All groups share one centre, and each spreads out both ways along 13 directions, with some noise.
Some rows, each with its group after it:
[-31  -8  13  30  15  32 -22   9 -53  35  -2  -9 -39  44 -31  38 -15 -18
  -4]
Q
[ 14 -14  21   1 -41 -22  -9  -2   3 -23   4  14 -30  23   6  -9 -44 -20
   7]
B
[ 17  23 -27 -17   3  33 -16 -10  -3  18  20  21  21 -11  31   7 -13   2
  -4]
B
[ 21  -3  -8  -4  24  12 -18   0 -12 -22   3   6 -25 -16   4  -4  10   0
 -23]
R
[-10  34 -32 -19  50  -5 -24  11  12  37  34  28  15 -25  49 -39   0  21
 -16]
B
[ 32 -11  -7  33 -18 -28  14  -9 -34  30 -37 -31  39  -8   0 -11 -43 -14
  16]
P
[  6 -17 -13  26  23  -5  -9   1  -5   3  -1 -28 -32  -2   1  -7   0  -5
 -12]
Q
[ 16 -21  -4   3 -24  22 -10  22 -47 -24   9  25 -70   8 -23  45 -15 -35
 -15]
Q
[ 41 -11  19   2  -5 -48  -4  -2  -8 -47  15  11 -11 -13 -20 -33 -13 -31
   5]
Q
[ 15 -35 -22 -22 -17   0 -10  -5 -27  15 -14  -7 -16  25  -1  12 -19  -6
 -41]
R
[ 12   8  -4  -7  40  22 -20  -2 -25 -16  33   1 -31   7  -5  10   5 -23
  -5]
P
[-41   8  10   6  63  -8  12  12 -16   6  15  -3   8  21  -5 -18  62  -1
   0]
B
[ -4   3  21  15  -9 -30   8 -55  45 -27 -29 -26  41  -2 -32  15  37  12
  16]
P
[  8 -12  11 -20  44 -15   0  37 -18  19 -39  38  39 -11 -23 -19  -4  17
   9]
R
[ 43  23   7 -64  62   6  12  -8  36  11  33  -1  13 -42 -21   9  15   1
 -38]
P
[ 10  12   1 -18   0  32  14 -19 -13  -5  -3  17  53  17   1  30  24 -11
  28]
P
[-12  19 -12  25  25 -28 -24   0   3   0  27   0   3 -23 -40   1   5  -8
  33]
R
[ 48 -17   6  -2  -4   2  11  -6  -6  -4  -1 -10 -23 -16   0   0 -10 -15
 -41]
Q
[-15  -8  -5 -36  60 -21   5  19  21 -20  -5 -17 -16  -4  22 -39  28  27
 -15]
R
[ 25  23  -3  14  28  14 -30  -8 -14  -1  -8  35  -8 -18   0  42 -27 -15
  23]
Q
[ 14  17 -10 -27  17  23  12   5 -19  28  12  -5  21 -15   6   6   1   0
 -18]
B
[-13   3 -12  -4  31 -12 -21   2  41  17 -16  34  -8 -14  -8  30   4  23
   3]
P
[ 33  37   4  31 -19  13   4 -18 -38  -6 -15  13   0 -70  -3  27  21   0
 -45]
B
[-52  15 -56 -41   5   2 -20  37 -26  -2 -19  28   4 -13  13  16  12  36
  16]
Q
[-15 -12  -7  -5  14 -28  28  42 -11  10 -26  -5  -8  10  35 -21 -18   2
  26]
P
[ 37  31  -9  -4  16  12   7  20 -31 -11  14  48  21 -20  30   5 -23 -31
  49]
R
[ 20  28 -16 -40  33 -11   1   9   7   1  -4  46  42 -26  12  13 -12  -1
  41]
Q
[ 56   2 -13  22 -22   3  11  -6 -42  17  11 -18   1 -22 -19  26 -44 -47
   9]
R
[ 34 -21 -40   9  70  -5 -29  21 -23 -58   1  25  -2  -4   9 -24  10 -21
  59]
R
[ 18 -20  24 -15  65 -19   9 -17  43  11   3  -9  16  23 -38   8  17 -13
  10]
Q
[ 71  32  27 -10  29  16   7 -25   7   9  -9  10   9 -48   1  33 -31 -14
 -18]
Q
[  6  -4  12 -28   1 -21  21  20  -7  40 -22  -1  15 -10  40 -49 -20  26
 -57]
R
[-38  -2 -24 -19  45  -3  12  18 -36  18 -33 -17  35  -8 -22   1  58  30
 -13]
B
[-12  -5 -37 -21   8 -10 -41  10   2   5 -33  39 -15 -21  12   9  -7  37
 -27]
Q
[ -4   5  19  23  -2   4 -10 -16 -13   6  39 -19 -29  12 -31   5   7 -24
 -26]
R
[  5  21  16  -6 -17 -15   6  -5   1  40 -38   6  13 -29   4  15 -32  22
 -30]
Q
[ -3  19 -15 -17  -9  -4   7  28 -43 -33  22  19  -2 -10  26 -21  -1 -14
  23]
P
[  8  13   3  16 -49  21 -12 -18 -17  15 -21  24  -5 -15  20  18  -9  15
 -47]
P
[ 48   4   3   0  44   3  26  16 -12 -12 -23  -1  48 -42  -1 -17   5  -5
  31]
R
[ 34 -11  -4  30  67  -8   9   5 -22 -12 -16 -30 -36 -36  -5  -3  28  -9
 -29]
B
[  8 -12 -15  -4  -9  38 -22 -17 -29   5   6  24  23  33   8   3  13  -6
 -11]
B
[ 15  10   2  13  -9   9 -12 -27 -18  -5   0  -8  10  -9 -19  16   6  -8
 -11]
P
[ 28  41  -3  31  -4  41   0 -15 -29 -18 -13  37 -15 -40  50  34  17  -6
 -18]
B
[ 37  11  26  13  45  29  -7 -33  13 -19 -26   9 -10   3  11  44  -5 -15
  16]
Q
[-13  20 -11  22 -49  -4  15 -25  -8  27 -18 -20  29  -6  -3  37 -11   0
  15]
R
[ 16  27   2  10  25   5  -9 -10  14  30  33  19 -18  -8  12  22 -23 -20
  -3]
R
[-21  14   3 -14  -5  -5  -7  10 -12 -30 -12  23 -20  -5 -22  43   4  -3
  29]
P
[ 30 -15  11  26   0  44   4 -17 -25  -3 -27   5   3  17   9  25   7 -12
 -10]
R
[ 10   9  -3   1  26   2  -1   1   4  -4  -1  10  -9  -6   0  25  -4 -12
  23]
Q
[  0 -17 -16   8  19 -11 -25   8 -27   1  23 -12 -30   9 -17 -17  -4 -15
 -18]
R
[-17   0  15 -32  39 -58  -8  20  24  20  -1  18 -10  -1 -17 -12 -21   9
  -3]
P
[ 23 -18 -16 -17  11  61  34  23 -32  24  21 -21   5  -7 -28  26  29 -15
 -27]
P
[ -5  12 -21  -9  92  19 -15  -7  -3  40  17  20  38 -10  14 -27  73  24
 -52]
B
[ 24 -19 -21   9  -7 -20 -19  -3  11 -15 -19 -14 -25 -12  25 -15 -38   5
  -1]
B
[  2 -22 -33   2 -24  31   0   6 -39  20 -20   2  36  -1 -37  28  18   5
  -2]
P
[  6   9  -3  -6  44 -17 -11 -15  22   1 -19   2   3  -1  21   4  -8   8
   9]
P
[ 42  -8  24  -1  29   1  21  16  -2  20 -32  22   2  -9  29  -9 -28  -4
 -13]
R
[  0  24  -1   3  38 -22 -24 -20  23 -34  29  32  13   2  -1   0  16 -16
  49]
P
[ 32  13  -8  22 -34  10  52   3 -27 -19  14 -23  18 -15  23   6   1 -39
  40]
Q
[  4  32  28   7   7   4  18   1  -4  10 -12  34 -10 -13   8  43  -5 -11
   4]
B
[ 18   2 -25  20 -21  -1  -8 -13 -18 -14  15 -12  31   0   3 -14 -10 -19
  38]
B
[-21   3 -37 -15   3  16 -35  -8   4 -10  13  17  15  15  31 -15  12  19
   8]
B
[  3 -11 -33  31  -4  29  -9   5   5  16  18  29 -43   8  14  47   4 -22
   6]
Q
[  8 -20 -19  23  17 -12 -11  19 -49 -26 -17   6 -20   2  -2  -7   4 -18
  16]
B

New rows. What belongs after each?
[ 33   9 -12 -46  50  19   0  11 -27  22 -13  -7 -14 -16  26  12 -29   1
 -34]
P
[  0 -19 -22 -15  13  13  35  18  16  19 -45  -4  27  -8   9  29  16  19
  16]
P
[ 34  15   1 -15 -12 -23  27  -1  12 -12  -5  17  30 -31   9   6  -9 -11
  21]
Q
[  2  59   3  27   7   8  13 -31  -2   3   8 -38  15 -36  19  22  -4  -6
  26]
P
[  4 -11  -8  15 -38  -2  17  23  -7  22   8  29 -42   0  -8  47 -23 -27
   1]
Q
[ 25   5 -23 -18  42  -8   0  39 -10   7  -2  11 -43 -36  35  -6 -37   0
 -10]
P
[ -1 -29 -24 -29  24 -23   9  30 -14  -4   3  28  29  37  28 -39   2 -12
  32]
Q
[ 17 -27 -14   8  22 -38   3  29 -33 -25 -23 -20 -30 -12   6 -33 -12  -9
  -2]
B
[ -8  24 -10  15  19 -13 -32 -10   6  20  51  44  12  12 -24  18  -9 -30
  41]
R
[ 31  16   2  23  -5   3  12 -16   1 -11  34  -7  -3 -23  -3   6   5 -29
   6]
Q
[-16  24 -17 -19  -8 -11   7  14 -15  -3 -18  19  41 -22  25 -14   6  21
  19]
R
[ 15  47 -25   5   8  21  13  11 -46 -12  26 -27  38 -70  -3 -25  23   2
   9]
R
[ 24  29 -22 -33  11  18  18   3 -28  41  50 -13  31 -18  13 -10 -11 -18
 -22]
R
[ 22  30  -3 -13 -30  12  20 -18   4   2 -54  33  49 -29  57  23 -12  24
   5]
Q
[ 18 -21 -21  -6  16 -12  -3  15 -15 -25 -43  -3  -2 -14  24 -19   0  15
  -1]
R
[ -4  -5  -2 -11 -36   4 -21  -7 -14  22  -6  22  10  10   1  -6 -17  13
 -35]
B
[ 36  -9 -23  17  56  13   3  35   3  14  11  51 -22  11  88 -22 -30 -26
  33]
P
[  2   5 -58 -24 -21  -1  -8  14  -2  31 -17  51  40 -23  67 -23  -4  35
 -20]
Q
[  3  27 -14  67  10 -37 -21  -7 -21   7   1 -25 -21 -26  16  -9 -47 -20
  41]
P
[ 10  22  18  33  -1  49  12  -9 -26 -21 -26 -17   3 -37  -6  16  33  14
 -16]
R
[  3  13  17  24  37  11   7 -10  39   0  -1   7 -46   3  19  45  -1 -13
  18]
Q
[-13 -14 -68 -11 -11  10 -29  29 -56 -23   5   9 -14 -14   5  -9  14   8
  -5]
Q
[ 51 -17 -49  -1 -30 -30  -2 -25  -7  -5 -24  10  52  -8   7  14 -29 -22
  38]
R
[  7  25  36  14   3  29  14 -18 -17  -4  -2 -12 -10   9  29   7   1  -9
 -16]
Q
[-25   8  26 -18  30 -26 -52 -29  -2 -23 -14  31 -20  46  -5  12 -10   1
   0]
P
[ 20  19 -36 -15  20   6 -12  31 -12  10   9  49 -27 -29  68  -5 -33   1
  -3]
Q
[ 24   1  -6  16 -37  14  -8 -42  11  -1 -20  11  29 -15  21  -1  18  16
 -36]
Q
[ 12   4   0  18  -9  31  -4  14 -51  17  26  10 -39   8  -3  22 -21 -33
 -16]
Q
[  2  10 -35  -7 -14  15  -3  -4   0   7 -21  -7  19 -12  31  16 -23  16
  25]
B
[-12  27 -11  20  36  -5  19  12  12   5  19   0   9   3  62 -24   2  -9
  51]
P
[ 24  -6 -16  39 -10  35  13 -19 -39  -5 -40   6  40  12  15  37  13 -19
  39]
B
[ 19 -17 -42  13  -4 -11 -21  -6 -18 -38 -42  11  48 -26   4 -26  23  20
  21]
R
[ 13 -19 -39  19 -13   8  -9   9  10 -17 -29  16 -12 -30  41 -11  17  27
 -18]
P
[ 21 -33 -30 -19   7 -28  14 -13  20 -10 -53 -26   7   6  27   9  -9  11
   6]
R
[ -5   6 -42  -1  46  16 -19  -8  -3 -17 -16  12  43   7  16  13  26   6
  59]
Q
[ 12   0  -2  -6  -4  26   3   3 -46  12   5  18  20  15  10   0   4 -14
 -13]
B
[ 10  -2 -28 -34 -27   9   0  45 -47  16   1  37  -4 -32   2  -6 -16   9
 -36]
P
[ 25 -21   0 -53  40 -51   0  27  -4  -8 -16  -5  -7 -23 -28 -26 -21   6
 -20]
Q
[ 27   7 -24 -26  80  12 -46 -19  13   5  -5   1 -29 -23   5  23  -9  14
 -35]
P
[  9  23 -11  -4   9   3  -1   8  -2  62  12  -2  14 -20  -2  18 -46  -5
   5]
B
[-11   5  21   2 -44  -8  -3 -40  -7  -7 -30   4  42  16 -12  10  13  11
 -13]
P
[ 20   8   7 -17  17  23  -5 -15 -46  18  -3 -52 -23 -10 -25  20 -12  -5
 -60]
P
[-17  23  26  12 -23 -18  49  -2  45  13 -18  10  -3  -6   7  57  -3  -8
  41]
Q
[ 20 -50  12 -49  70  -5  -4  33  -9 -23 -27  31   1  30  18 -55  21  13
 -28]
R
[ 27   8  15 -27  31  -5  49  13 -16 -15 -17   4  25  -8  14   4  18 -16
  14]
B
[ 79 -12   4   5  23 -36  11  11 -23 -42   2 -10 -35 -54 -20 -14 -21 -38
 -15]
B
[ 38 -20 -24 -25 -32  41  43  45 -55  -5  -2  27  23 -11   5  11   5 -25
   8]
P
[ 47  -8  -5 -26  37  20  35  37 -71  38 -12 -35 -15   5  51 -18 -58 -26
 -25]
P
[ 26  11 -17  32  21  16  38  10 -14  33  -1 -51   2 -33  20   9 -16 -13
  15]
P
[ -1  21  -8  -5  81   0 -23  10   1  21  33  26   7   8 -21  22  -8 -25
  54]
Q
[ -3  48  14  30   4  46 -27 -30 -32   3 -30   5  -5 -16  39  29 -14  14
 -11]
Q
[-15  22  36   7 -13  44  17   3 -72  18   4 -32 -13  24  -1  13  -8 -18
 -26]
Q
[ 34  14 -18  -7   9  28  17 -10  20  22  24  23  15 -17  11  37   9 -18
   4]
Q
[-11  41 -11  28 -20   0 -16 -11  -2  46  -9  41  27 -25  32  10 -17  17
  -4]
B
[-14  -7 -32   3 -45 -30 -22   9 -11   3 -49  23  11 -10  29 -11 -38  28
  11]
B
